There are 4 nested groupings, the coarsest first. Each group lies inside one group of the grouping before and may be the whole of it. The rows also spread widely along 10 directions, which tell nothing about the answers.
Some rows, each with its group in each grouping after it:
[  4   1 -14 -26  -2 -23   8  11 -14  -4   4   3   6   1  10   3 -14  13
 -11  -8   2   6   9 -20  13] | Zibo z_656 z_777 z_525
[  0   0  -8   8  -3   9  -4  -3  27   4  -3   9 -10  22  -9   3  10 -14
  -2  -2  -9  -4  -8  37 -21] | runeg z_957 z_756 z_358
[ -6  -5  -4  34  25 -11  11  14  29  -3  12  -5   4   2 -11  -7  -7 -10
   6 -30   6  -8 -11   9 -23] | runeg z_249 z_74 z_317
[  6  14   6  17  16  -2  16  -2 -28  13  10  -4   7  11   9   3  11   8
 -22   9  23 -14 -20 -19   6] | runeg z_957 z_537 z_548
[-19 -21   1  15  26   0  -7  -2  11  -4   9  13  -5  30 -12  22  -6   5
   1 -30  -9 -12 -33  21  -2] | runeg z_957 z_756 z_484
[  2   8  -7  21  21 -13   7  -5 -11  14  -7 -18   4   7   7 -12  13   8
  -4  11  10  15  -9  -4  -5] | Zibo z_656 z_901 z_218
[ -3  -5   7  26  46  -2  -6  13   7  13   5 -23  -7   6 -33 -39   3 -10
  28 -10   8  12   4  18 -30] | Kib z_870 z_709 z_422
[ -3 -23 -12 -16  12 -15 -11  -3   6  -7   6  -6  -2  24 -18 -17   4   7
  -6  -9   2  -6 -25  21  -5] | runeg z_731 z_406 z_832
[  0   2   9   0  16  11  14   2  -2 -13   1   3  -3  25  19   1  24  -6
  -5   8  10  -9  -8   7  -1] | runeg z_957 z_537 z_764
[ -5   6  12 -16 -11  11  23 -13 -32   1  -9 -21  19 -41  52  24  -7  27
   2  -6   2  -2   9 -49  24] | Zibo z_110 z_624 z_187
[ 14 -11 -12   5  -1  -1  -4  -7  33  -6  -3   6  -6   2   8 -15  23  -8
  -4  25   4  -6  -7  21 -16] | runeg z_957 z_421 z_72
[ -5  -2  -4  10   3   6  -3  -1  22  -2  -3  10  -6  33 -14  14   8  -5
  -9  -9  -6 -12 -21  28  -2] | runeg z_731 z_790 z_327
[  0  12  -4  30  22 -10   4   1   5  17  -5   0   5  15 -14 -11   9  -2
 -16  10  10  13 -12  13 -14] | runeg z_731 z_406 z_426
[  8  15   8 -10   2   8  22  31  28 -22  12  -1  -2  -2  -1 -12  -8 -16
  13  -5  10 -17  24  -3  -3] | Zibo z_822 z_881 z_313
[  4 -16  12  -6  31 -11  11  25  28 -35  10  21   4 -16   8 -19  -1   5
  16   6   8   4  15 -23   9] | Zibo z_110 z_673 z_830
[  7   6  -7  36  15  -5  -4   7  10  22   7  -6  -3   6 -33 -14  -7   2
   0 -10   1 -10 -17   7  -5] | Zibo z_656 z_325 z_457
[ 10  25   6  -7  -9  17  -1  22  -8  25   4   5 -14  28 -46 -11 -18 -22
   4  -3  -8   1  20  26   4] | Kib z_159 z_517 z_136
[-12  12   2   4  23 -16   6   6  10  -5 -26  24   3   2  18  10   9   7
  -7  19   0  56  27   1   6] | Zibo z_110 z_624 z_583
[ -9   5 -13  13   6  -5 -19   0  13  27 -12 -23  -3 -19 -18  -8 -10   9
  12  -8 -10  16   3  23 -17] | Zibo z_822 z_158 z_220
[  1 -19  -4   4  -4   5 -11  -4  35  -6   5   1  -2   6 -16   0  -1   1
   2 -11 -10 -25 -23  23  -7] | runeg z_731 z_259 z_949
[-11 -14   3 -17   8   2  16   2  15 -25  -5 -14   3 -12  32   0   7   0
  18 -13  -2   7  16  -7  -4] | Zibo z_110 z_673 z_346
[ -7  -8   6 -17   7   6 -22   0 -28  18   7  -2  -2   7 -36   8 -30  17
  11 -23 -13  -8 -11   0  22] | Kib z_870 z_709 z_403
[ 21   6   0 -34 -22   6   5  23  23 -23  15   3 -13  22 -15 -16  -2 -29
   7  -6   2 -19  22  20  -7] | Kib z_936 z_961 z_116
[ 27  29   2  15 -27   9   0  10  -2  37   6   3   4 -23 -24  -6 -20  -9
  -5  16   1  -9  16  -7   2] | Kib z_159 z_517 z_299
[  5  -7 -10  -8 -16   3  -4   9  42 -17   2   9  -9   2  -4   5  -6  -5
  14 -16 -19 -14   1  17  -1] | Zibo z_656 z_777 z_677
[ -2 -13 -21 -48  -7 -18  13  30  -3 -23  29 -22  -8  40 -24 -18 -22 -17
   9 -50   6 -25   1  16  -7] | Zibo z_656 z_901 z_500
[ -8  -1  14  19  16  17  -1 -15  30  -5 -29  13   0  -1  28  11  32   9
   3  30 -10  18  -1  12  -1] | runeg z_731 z_790 z_291
[  7  -3 -14  10  11 -27   3  11   4   2  22 -20   5 -11 -10 -13 -15   8
  -1 -19  21 -20 -13 -15  -6] | Zibo z_822 z_881 z_566
[  1 -17  -8   9   2  -3 -39 -10  -3  34  -4  -4  -2 -16 -43 -16 -20  28
   9   5 -20  -6 -28   8  14] | Zibo z_656 z_901 z_218
[ 16   6 -18  29  10 -36  21   7  15  -5   9  -7  14 -15  22  -6   9  -3
 -19   5  32   5   3 -26 -16] | Zibo z_110 z_673 z_346
[-17   1  18   2   6  23  -4 -16 -16  15 -18  -5   2  -4  11  25  -1  22
  12  -6 -23   3  -8  -4  23] | Zibo z_110 z_673 z_830
[  4   3  11  26   5  12  11  15   4  13  17 -17  11 -32 -13  -6 -26  10
  16 -13   0 -33 -10 -30   9] | Zibo z_656 z_901 z_218
[  1  -3  -6 -16  -6   5 -19   3   4  11   1  -3 -10  18 -35  -3 -11 -10
  12 -16 -13  -1   4  31  -5] | Kib z_870 z_709 z_403
[  6  23   2  14 -29  19   6   0  13  21  -8  -6   3 -20  -3  13  -5  -6
   1   2  -7  -9   9   0   2] | Zibo z_110 z_624 z_583
[ -4   1   4  43  29  -8   3  12  12   1  12  10   6  14  -9  14 -14  11
   2 -15   3 -14 -29 -12  13] | Zibo z_656 z_901 z_500
[  4  -9   0  -8   8  -5  -9  -1   0   8  -1  -1   8 -16 -10 -22  -2  16
  -5  17   2  -1  -7  -6   2] | runeg z_731 z_406 z_832
[  2   1  21   3  18   6   1  34   5   5  23   2  12 -52 -27 -18 -49  21
  21  -9   3 -29  10 -44  21] | Zibo z_822 z_881 z_313
[ -6 -10  11  16   9  23 -17  -1  39  19 -13 -13  -3 -28 -28 -27   4  -1
  22  10 -21   0   1  31 -23] | runeg z_731 z_259 z_949
[ 17  11 -15 -33 -36  -4  13  -7  -6  10 -10  -3  13 -41  36   0   3   4
 -23  33   5   2  28 -20  -4] | runeg z_957 z_421 z_72
[  9   4   9 -12 -11  16 -20  -6  18  -6 -13  22  -9  -1   1   9   5  14
   5  26 -13 -11  -5   7  29] | Zibo z_822 z_881 z_313
[-17  16  -2   6 -14  25   0  -9  18   6 -26  -5 -10  35   8  31  10 -12
  11 -14 -29   8   0  42  -3] | Zibo z_656 z_901 z_500

New rows, each followed by its group in each grouping:
[ -5   8  10   1  14   9  -3  -6 -36  31  -7 -19  -3  12 -16  -5  -7   8
   9  -7  -8  17   2  11   3] | Kib z_159 z_517 z_299
[ 30  19 -17  19  -7 -20  -8  -1   5  17   0  18 -12  38 -22  -9  17 -17
 -23  27  14  15  -3  29  -5] | Kib z_159 z_517 z_299
[  1 -19  -7 -48  -3   1  -3  -7  -4 -20  -3  -9 -13  27   4 -19  17  -4
   6  -8  -3  -6  -5  27   1] | runeg z_249 z_74 z_317
[  4   2  -3  21  19 -11 -24   1  -7  32  -7  13   3 -14 -27 -11 -10  27
  -3  19  -9  13 -13  -8  17] | Zibo z_656 z_777 z_525
[  0   1 -14  13  21 -31 -21   0  13   7 -21  32   2   2   0   2   1  19
 -13  31  -6  41   0   4  12] | Zibo z_656 z_901 z_500
[ 18  14 -24  29   2 -30  10  10  11   3  16   7  -4  46 -21   4   8 -18
 -27 -11  23 -10 -21  14  -9] | Zibo z_110 z_673 z_830
[-22  -9  -1  -4  35 -11   7   0  -2  10 -19 -27  10 -34  16 -26  -1   7
  16 -11  -5  43  27   2 -30] | runeg z_249 z_74 z_317
[ -9   2   1  -7  13   9  -9   8 -15  19  -4 -17  -8  18 -33 -21  -8   4
  17  -9 -11   1  -5  19   4] | Zibo z_656 z_901 z_500
[-15   6  12   2  13  10  20   2  -4   2  -9  -8  11  -4  20  13   1  10
  -2  -6  -1   6   6 -11   1] | runeg z_731 z_790 z_291
[ -2  16   4  45  19   5 -11   8   2  44   1  20   3  -2 -44   3 -18   5
 -11   7  -5   1 -14  10  -6] | runeg z_957 z_756 z_358
[ 16   4   0  -7 -28  19  -1 -23 -14   8  -4 -14  -5   8  13  12  20   7
  -6  11   1 -32 -25  -2  21] | Zibo z_110 z_673 z_346
[ 12   4 -36  13  -5 -46   9  -6  19  -5  -6   2   8  -3  33  11  11   3
 -23   0  12  22   2  -5 -16] | Zibo z_656 z_777 z_677
[  9  29 -18  -5 -10 -21  31   8   4 -10  -5   9   4  31  29  15  15 -24
 -34   0  19  15  17   8 -13] | runeg z_249 z_74 z_317
[ 18 -11  -1  -7  -5   1 -16  -2   8   1   4   6 -11   5 -11 -14   2   0
   9  12  -3  -7  -4  11  11] | Kib z_159 z_517 z_136
[ 30   4  -6  22  -7 -13   6  15  43 -21  11  32   5 -11  11  -1   4  -2
 -10  29  13 -20  -5 -22  15] | Zibo z_656 z_901 z_218
[ 29   8 -15  10 -16   0  -6   6  24   3   8   3 -15  16 -25 -21  13 -11
   0  11   3 -28 -15  20  -2] | Zibo z_656 z_777 z_677
[ -3  29 -28  16  -3 -22  39  -4   7 -17 -11 -14  -3  76  42  37  33 -32
 -29 -22  15  21  -2  32 -26] | Zibo z_656 z_901 z_218
[ 18  10   4  37 -12  13  10  -7  30 -26   6  36  -6  39  28  51  19   3
 -11   2  -3 -40 -41  -4  34] | Zibo z_656 z_777 z_677
[-10  31  -1  48  49 -16   6  10 -22  29 -12  11  -2  50 -20   8   8   5
 -18   2   5  34 -13  11   4] | Zibo z_656 z_777 z_525
[-20  14  -4  23  -7   0  20  -7  16   5 -18 -12  14 -18  39  43  -3   0
  -1 -25  -8  24  15  -5 -11] | Zibo z_110 z_624 z_583
[ 19   6  -9   1 -13  -4   1   5   3   9  12   1   0   1 -16 -14  -2  -6
 -12   2  11 -27 -11   2  -1] | runeg z_249 z_74 z_317
[-27 -30   0 -26  23  -5   5  12  26 -41   0   2  -7  29   8   8  -2  -3
  21 -39 -13  11   5  20  -1] | Zibo z_110 z_673 z_346
[-14  10   7  -3  29  -3  10  22  11  -8 -14  17  -7  28 -10  -3   5 -11
   4   2  -2  36  24  19   0] | Zibo z_110 z_673 z_346
[ -1   3  -3   7   0   0   0 -15   2   4 -20  -2   2  -9  27  16  12  18
   2   7 -13  13  -4  -3   8] | Zibo z_656 z_777 z_677
[  4 -15  25  -4   2  37 -17  17  39  -1   7  16  -4 -22 -42 -29 -17   4
  30  11 -20 -34  -7   9  13] | runeg z_731 z_406 z_426
[  2  12   4  14   4   9  -4   5   6  15  -8   8  -6  12 -21   0   3  -2
  -1   8  -3   0  -4  11   8] | Zibo z_110 z_673 z_346
[ -7   7 -10  23   7   1  -8 -20 -12  25  -5  -7  -8  45 -11  17  20  -3
 -20  -8   0  -1 -35  36 -12] | runeg z_957 z_537 z_548
[-23  -6 -13 -22   9 -21  10   6 -11   6  -2 -13  10   8  -1   8 -17   8
 -11 -30  -2  19  10   4 -12] | runeg z_731 z_790 z_291
[  5   9 -20  -6 -10 -24  25 -11 -32   8  10 -29  17  11  24  10   1   6
 -34 -16  24 -10 -18 -19  -7] | runeg z_731 z_406 z_426
[-19  -2  -2   7  13  -6  15  -5   5  -9  -3  -3   6  35  15  35   2   1
 -14 -31  -4   1 -17  15  -7] | runeg z_731 z_259 z_949
[ -3  22   6  22  10   0  10   8  -3  19  -7  11   8  -7  -5  14  -8   4
  -8   4  -1  13   9 -13   9] | Zibo z_110 z_673 z_830
[ 14 -16 -12  -8  12 -24 -23   5  28 -21   6  24 -11  18 -15 -12   4  10
  -2  13   7  -7 -17  12  13] | Zibo z_822 z_881 z_313
[ -3   0   3   7   9   0   5  17  33 -16  -3  20   0  -1   8  11  -8   1
  10  -6 -14   5   9  -2   7] | Zibo z_656 z_777 z_525
[  6  -7  -5 -18  -5  -9 -10 -19 -26  10 -10  -8   2 -10  11  -3   6  26
  -7  11   5   6 -10 -12  21] | Zibo z_110 z_624 z_187
[  5 -15   7 -15 -12  13 -18 -11  11   0  -5  25   1 -25   9   9  -1  18
   0  23 -14 -13  -7  -5  18] | runeg z_957 z_756 z_484
[ 15  -6  -2  22  11  -4 -15 -11  18   3  -5  -3  -3  -6   5 -13  19   1
   9  19   7   4  -6   6 -13] | Kib z_870 z_709 z_422
[ -4   7 -10  10  -2 -17  -4  -3  32  -7 -24  35   5  -4  23  30   6   5
 -15  17 -10  35  16   2   7] | Zibo z_110 z_673 z_346
[  3 -16  12  -7   6   5   1  29  23 -16  27  12  -2  -4 -27  -6 -37  -4
  25 -31  -8 -20   7  -3   9] | Kib z_159 z_517 z_299
[  7  -6 -13 -16   4 -29 -24  -8 -19  19 -14  20   6 -27  -2  -4 -13  41
 -13  26  -8  25   0 -22  27] | Zibo z_656 z_777 z_677
[ -9  15  -6  15  16 -16 -11  -5 -10  24 -20   9   4   8  -1  20  -6   7
 -10   1  -7  41  13   9  -5] | Kib z_870 z_709 z_422
[ 15   8  11  -6   5  -1  -7  13   4  -5  -1  17   3 -33   9  -4  -9  25
   2  32   6  -6   9 -32  32] | Zibo z_822 z_158 z_220
[ 24  22   0  11  16 -18  19  24  -4 -13  17   6   1   8   8  -9   5   2
 -15  18  36 -15   0 -27  15] | Zibo z_822 z_158 z_220
[ 23 -23  10  12  20   4 -34  -4   7  14   5   5 -15 -10 -35 -47   8  13
  21  33  -1  -6 -19   9  12] | Kib z_159 z_517 z_136
[  4 -10 -18  26  18 -31  -7  -4  31  -4  -9   8   5  -6  13  -3  10   9
  -4  14   3  23  -8   2  -9] | Zibo z_656 z_901 z_218
[  8  10  -4  26  -1   6   0 -17 -13  30  -3  -2   3   4   2  13   9   9
 -20  16   5 -16 -28  -1   4] | runeg z_957 z_421 z_72
[  9   0 -31  -5 -20 -33 -11 -24 -11  23  -8 -16  13 -25  17  13  -5  12
 -18  -1   5  20   6  -8 -13] | Kib z_870 z_709 z_403
[ 12   2 -15  10   4 -24  13  11  24  -8   9  21   7  -7  15   0   3  -8
 -21  11  19   3   8  -8 -17] | runeg z_957 z_756 z_484
[ -7 -20  -3  -4  -7   9 -10 -20  28 -19  -6 -15  -4  -3  27  19   7  13
  19 -17 -15 -19 -19  13   2] | Zibo z_822 z_881 z_313
[  5   5  -7  14  -3  -6 -20 -31 -29  45 -15  -9  11  -8  -9   0   7  29
 -26  26  -2   2 -35  -3  10] | runeg z_731 z_406 z_832
[ 14  -7 -12 -10 -14   1  19   2  12  -7  15 -36   1  -1   5 -22  13 -13
  -2 -12  18 -35 -10   3 -24] | runeg z_731 z_790 z_327
[-27  -7  19 -12  16  37  -3 -12  -3   5 -24 -17 -14  36  -5   3  22   2
  21 -10 -23   6 -10  41  -1] | runeg z_731 z_790 z_291
[ -4  22   0  11  17  -7  11  -3  -7   1 -19   6   0  31  19  22  16  -9
  -9   5   5  37  18  12  -5] | Kib z_870 z_709 z_403
[ -5  26  15   9  -3  14   7  -7  -3   4 -24  29  -1  26  25  47   4   0
  -7  10 -18  32  15  10  20] | Kib z_159 z_517 z_299
[  0 -14 -13  11  16 -24 -16   9  16   2   6  16  -1   5 -21  -1 -16  15
  -1 -11  -9   4 -15   3   8] | Zibo z_656 z_777 z_525
[-16  11  10  27  40   3  -8   1  -5  34 -25   1   0   5 -27 -14   7  11
  -4  19  -6  36  -1  18  -8] | runeg z_731 z_790 z_327
[-36  29  27 -20  11  33  30  10  -4 -11 -37  12  -1  23  33  43   3  -8
  11  -9 -26  45  46  11  14] | Zibo z_110 z_673 z_346
[ -9   8  -6   6 -11  25  27   8  28   5   4 -47  -4  15  -9  -9   7 -34
  13 -40  -3 -23   3  37 -44] | runeg z_731 z_790 z_327
[ -7   8  -5 -21   1  -3   2 -17 -41  20 -17 -21  -6  33  14   9   9   4
  -5  -7  -7  31   6  21   2] | Kib z_159 z_517 z_136
[  6   0 -12   6   6  -8 -12  15  15   5  10   8 -15  39 -52 -16  -6 -13
  -1 -15   4  -6 -14  37  -3] | Zibo z_110 z_624 z_187
[  5   8 -18 -41 -34  -6 -15 -10 -25  15  -9   5  -9  29 -17  14  -7   6
 -20  -5  -8   3  -4  21  22] | Zibo z_110 z_624 z_187
[ -2  -8  -1 -15   0  -5  15   7   5 -25  14 -11   3  11  22  19 -10  -6
  10 -35   4 -13   6  -9  -4] | Kib z_870 z_709 z_422
[  7   3  -1  28  16   2   7   5  16   7   6  10  -1  11  -8  -2   8  -6
  -9  11  10 -14 -16   7  -7] | runeg z_957 z_421 z_72
[ 25  -5   7   0 -10   9 -10  14  45 -24   6  38 -10  -1 -12 -10   6  -4
   6  25   2 -21  -3   3  22] | Zibo z_110 z_624 z_187
[ 36  27 -10  53  -5 -11  10 -11 -10  32  11 -13   4   5   2  -6  17  -8
 -21  21  29 -12 -19  -8 -10] | Kib z_159 z_517 z_299
[-18 -14   7   4  19  -6 -10  -7   6  -6 -15  22   5  -3  13  28  -5  26
   2  -4 -16  19  -8  -8  24] | Zibo z_110 z_673 z_346
[  5   2  -6  11  -6   5  -8 -13  21  -7 -12  13 -15  41   0  18  24  -7
  -4   2  -4   1 -21  36   8] | Zibo z_110 z_624 z_187
[ -4  -7  -4 -18 -12  -3  11  26  39 -24  14  18   8  -2  -8   8 -28  -9
   0 -24  -7 -15  11   3  -2] | runeg z_731 z_406 z_426
[  4  23   3  20 -10   2  10  -7  -8  12   1  -2  12 -14  22  37 -13  18
 -14  -3   4 -19 -13 -30  21] | Zibo z_822 z_881 z_313
[-29  -6 -18 -15  -2 -22   4   8  22 -10  -4  14  10  21   1  35 -29   0
 -13 -44 -19  22   7  22 -10] | runeg z_731 z_406 z_426
[ 17  14   5  40   0  15 -24 -13 -12  45   0 -15  -2 -25 -26  -7  -3  26
   2  23   3 -30 -36 -10  19] | Zibo z_822 z_158 z_220
[ -3 -22   6  20  30 -17  -8  20  29  -4  13  15  11 -44 -18 -14 -29  19
  15  -6   0   0   1 -30   8] | Zibo z_110 z_673 z_346
[ 26  -6 -14  13 -12  -4  -1  -4  35 -19  14 -19  -8  -2  16 -11  21  -4
   6   5  18 -38 -22   5  -7] | Zibo z_822 z_158 z_220
[-17   6  24 -30 -17  41  27   0 -36  -1   6 -30   0  14  24  39 -24   1
  22 -52 -21 -25   7  -9  22] | Kib z_159 z_517 z_136
[ -2  -1   6 -24   5   4 -25   8 -11  17  -3   7  -7  -5 -37 -10 -25  22
   8   4 -12  -2   0   5  25] | Zibo z_822 z_881 z_313
[-32 -16  36 -16  33  25   6  14  39 -39 -23  41   3  -7  31  23   2  17
  23   8 -28  26  25  -4  22] | runeg z_731 z_790 z_291
[-14  20  11 -34 -11  25  23  17 -18  16  -5 -28   4   1 -11  -4 -17 -13
   2 -21 -11  -1  29  11 -11] | runeg z_731 z_259 z_949
[ 29  11  -3   5  -7 -13  -6  -7   5   0 -10  30  -3   7  16   2  19   2
 -18  45   9  21   7  -1  16] | Kib z_159 z_517 z_299
[ 20  10   0  18 -13  -3  -9 -12  -2  20  -5  14   4 -13   7  13  -2  10
 -10  23  -2   6  -3  -9  15] | Kib z_159 z_517 z_299
[ 19  15  -3  -5 -37  12  -9 -11   2  18 -10   9   0 -12  -3  12   3   5
 -10  21  -9 -15  -2  -2  19] | Zibo z_110 z_673 z_830
[ 14  -2   2   7  -6   4  16  15  28 -15  20   1   9 -10  -1 -11  -8  -6
  -2  -4  12 -34  -8 -12  -4] | runeg z_731 z_406 z_426
[ -1 -10   5 -24   7  -3  -4   3 -16  -2   6  23   2   2  -1   6 -12  18
 -11   6   0  -7  -6 -13  22] | runeg z_957 z_756 z_484
[  8  -9  17  16   7  18  -9 -10  25  -2 -13   4  -5 -17  19  -6  15   4
  24  23 -12   9   5   7   5] | Kib z_159 z_517 z_136
[-13 -43   7 -11  23  -4 -35 -12  19 -16  -9  23  -5 -11  -4   1  -2  36
  20   5 -22   7 -21   0  31] | Zibo z_110 z_673 z_346
[ -8  -5   1   9  39  -1   2  -2 -14  16  -4 -13  -4  16  -9 -23  15   3
   0   9   8  11 -11  16 -14] | runeg z_957 z_421 z_72
[  6   5 -12  29   8 -16 -11  10   7  27  17  27   2  10 -44   5 -25   3
 -23  -3   5 -12 -22   6  -3] | runeg z_957 z_756 z_358
